All groups share one centre, and each spreads out both ways along 8 directions, with some noise.
Some rows, each with its group after it:
-5,-30,-4,13,-7,-24,-23,24,4,4,-21
Y
20,-4,14,-3,-2,19,-44,-5,-24,19,-7
C
3,27,-22,-14,-6,29,-17,-20,17,-46,30
Y
11,-12,-11,-11,43,-27,-21,1,22,18,24
C
33,52,-11,-7,25,31,7,-6,7,-22,6
Y
-12,-28,35,-7,-17,-22,35,-20,-48,15,-7
P
5,8,-1,-11,-15,11,-51,4,18,-21,-20
K
3,-27,-10,6,-14,-18,-73,6,-16,-43,8
K
-9,-12,9,21,-19,-26,-50,-7,-5,-39,3
K
54,-6,-22,45,4,16,-41,10,-38,-15,-10
C
-25,-6,3,-10,25,22,-27,5,46,-22,-29
Y
-52,-35,-4,-5,-7,-17,9,-11,66,4,1
C
-27,-12,39,15,-19,-26,-48,-18,-17,-36,-6
K
-30,-4,24,-9,-5,-11,1,-38,35,21,12
P
-5,-30,-20,20,-50,21,9,-43,21,42,21
K
-1,-55,-4,20,24,4,-26,-1,-18,5,-2
C
22,-2,18,13,-7,-4,20,-12,-57,22,6
Y
-10,-2,-6,-32,26,-8,-28,11,53,24,-3
P
21,-2,-7,9,24,-38,2,37,-19,-8,-8
Y
-50,-52,43,6,-31,-11,2,-46,-22,16,5
K
-20,-8,4,0,-5,24,-37,-8,49,-2,-30
Y
-3,8,12,-11,5,33,-24,-8,11,-25,-32
P
40,17,-8,-19,-46,6,-12,2,-21,26,-6
C
37,43,4,5,6,-15,2,-6,-10,-9,10
P
-21,1,34,2,-9,3,-3,-23,8,3,-17
K
11,30,13,-1,27,-42,-22,26,0,12,7
C
27,23,-28,-14,-24,30,6,-15,5,-4,13
Y
-8,-29,-3,-33,19,46,6,-28,-20,26,34
P
-19,-43,-1,1,11,-10,-11,-23,16,20,16
C
-1,27,35,-3,17,20,12,3,10,17,-44
K
5,2,29,18,-41,3,-55,-40,-8,27,6
Y
11,-28,-30,-74,-11,12,27,10,-1,27,-1
P
-20,-5,-3,2,13,3,35,-6,34,-45,-27
C
14,-20,-9,21,-48,-4,-5,-13,-22,22,6
P
-12,4,13,16,4,3,6,7,4,-29,-31
C
14,13,20,0,-14,22,14,-30,-9,49,-1
K
11,9,-10,-8,38,10,2,30,22,-11,-34
Y
34,16,-24,10,-38,2,-11,-24,16,22,25
K
-30,-17,38,27,15,17,-12,-38,-17,-2,7
P
-8,9,15,5,35,7,-32,-13,22,8,12
P

New rows. What belongs after each?
-17,17,8,-32,19,-31,5,20,38,7,-4
C
-13,-1,11,-3,-64,7,31,-22,-3,2,-23
C
-5,-8,0,-13,-33,34,-18,19,0,-8,-48
C
-28,-35,22,6,-16,-33,-9,-2,-18,-18,-10
K
2,-9,39,-33,1,-5,-21,-4,-45,48,0
C
27,39,37,-29,11,-2,23,-33,-43,2,13
P
-9,14,33,-13,26,-18,-6,11,-7,4,-12
C
-6,-28,9,-4,-3,-12,37,-30,-13,45,24
K
35,13,-30,24,-27,-18,-18,31,4,-14,-16
K
20,-6,6,-37,-21,-21,-32,14,-33,-2,-9
K
50,-24,-5,21,15,29,2,-39,-55,-13,1
C
-21,-12,7,23,-26,-15,11,-22,39,14,-10
Y
-12,-13,-20,-32,-26,38,-20,-18,5,-28,19
Y
-6,33,35,-2,-10,49,-20,-14,27,10,-50
K
6,23,22,4,22,-29,6,8,0,-23,-19
P
34,42,-4,-18,2,-22,-5,-18,21,18,29
C
13,39,25,-22,60,-9,-6,20,7,-13,-21
K
9,-19,-16,20,10,5,-11,-38,26,-7,19
C
3,-52,-12,14,18,-7,-33,-24,8,27,29
C
-12,19,26,12,-14,24,12,-14,29,17,-40
K
3,2,17,17,-16,4,11,-1,-26,-41,-37
P
-14,40,39,-32,-14,7,-26,8,9,14,-24
C
20,41,4,13,-37,-9,-15,-14,28,-23,-23
P
26,22,14,27,29,-3,3,-36,-7,-24,11
C
-3,20,-6,-26,37,25,-14,-24,43,7,32
P
2,6,10,6,21,0,-5,-11,-5,1,15
P
-3,-16,-5,18,27,10,-28,-9,14,-8,9
K
13,-6,-40,-23,-4,3,2,2,30,26,30
P
-28,-22,25,19,45,-12,-32,-22,24,4,13
C
3,24,23,-5,32,-24,-35,22,28,-8,-34
P
18,14,-3,2,-31,-6,21,1,5,25,-16
K
-33,-4,34,-1,-43,25,-26,4,-3,9,-43
C
-3,0,20,-2,-14,-40,-22,-33,-11,-10,35
K
4,-5,29,20,22,-31,-20,7,-26,13,-5
P
-11,-7,-8,-50,-8,27,-10,7,44,-12,-41
P
-36,9,42,-34,4,3,-7,-30,34,-4,-15
K
38,-15,-46,7,-8,-3,-31,26,-8,0,7
K
35,34,13,7,53,1,-7,32,-22,1,-24
K
-10,-31,-9,-11,-13,7,11,3,3,-2,-22
C
-9,-15,-5,13,-7,-3,31,7,2,-32,-29
C
3,25,11,-27,13,-19,-42,-8,25,-31,7
K
-15,-24,44,-25,-21,-27,26,-20,-34,23,-19
P
-4,48,25,-27,-19,7,11,24,2,-16,-46
C
15,-3,-9,43,9,-26,-2,-3,-1,-15,9
C
4,-27,-18,26,-1,-6,-33,-41,38,17,36
C
-10,-12,24,-16,-32,28,-11,1,-26,9,-36
C
-2,30,38,34,0,-22,4,-25,-6,-28,-8
P
-6,-27,19,15,-13,-36,25,-19,-38,24,20
K
18,-2,-1,-25,-42,8,-43,-7,-5,51,7
C
5,-8,-15,21,3,16,-36,7,17,-15,-13
K
30,-25,-10,-5,14,-28,-24,6,-27,42,28
C
-10,-21,17,23,-24,-10,-20,-55,-12,12,38
K
18,20,-3,-3,-32,-7,27,-34,11,1,9
C
-12,-21,-28,-7,-7,22,-6,-1,37,-5,-3
P
-25,-16,7,-5,-20,-27,-20,-13,38,8,-1
Y
-34,6,10,-11,19,-5,-7,-6,62,-15,-11
C
2,-16,4,22,18,-29,-4,-24,3,9,26
C
47,0,-12,-21,-28,32,-28,-31,-15,30,11
C
8,4,7,29,40,-26,9,-42,18,-15,31
C
11,-4,-6,-19,-2,-25,-53,19,14,-1,-4
Y
0,7,3,3,19,-5,-18,-31,21,-3,32
K
3,-2,-1,-38,9,-1,-53,15,43,41,-17
P
18,10,-11,-25,50,-13,-19,5,30,1,11
C
24,28,-2,-2,-27,6,-36,19,11,-15,-35
K
11,-17,-4,-18,-37,21,0,-27,-22,28,13
P
54,14,-24,-19,-34,-25,-1,15,-19,30,5
P
39,20,-24,13,54,10,-14,34,6,-3,-8
K
12,3,1,-33,14,11,-39,20,0,-9,-24
K
-1,6,9,32,-22,18,-13,-13,-2,-36,-28
P
-27,-10,28,17,-5,13,-12,-2,7,-45,-54
P
1,30,-5,-31,36,-32,-3,25,47,0,2
C
3,-9,0,5,-8,-14,23,27,-20,-17,-29
C
-3,-14,20,3,8,15,19,-11,-47,-22,-13
P
-32,-12,40,0,12,3,20,-29,-3,-15,-18
C
-36,-31,30,31,20,-23,-28,-3,11,17,-7
P
-3,-6,-25,-47,36,15,-40,32,60,11,-19
P
25,33,10,-11,-19,32,30,-24,13,59,-16
K
-9,1,14,-32,-42,-24,15,-10,8,14,-12
K
21,-19,-1,-10,5,15,-51,-28,0,38,25
C
50,-9,-30,23,-6,-5,-44,5,-14,19,18
C
-13,46,42,-26,25,-7,11,-6,13,-13,-17
C
16,21,11,-9,12,3,-8,-3,-6,-9,-6
P
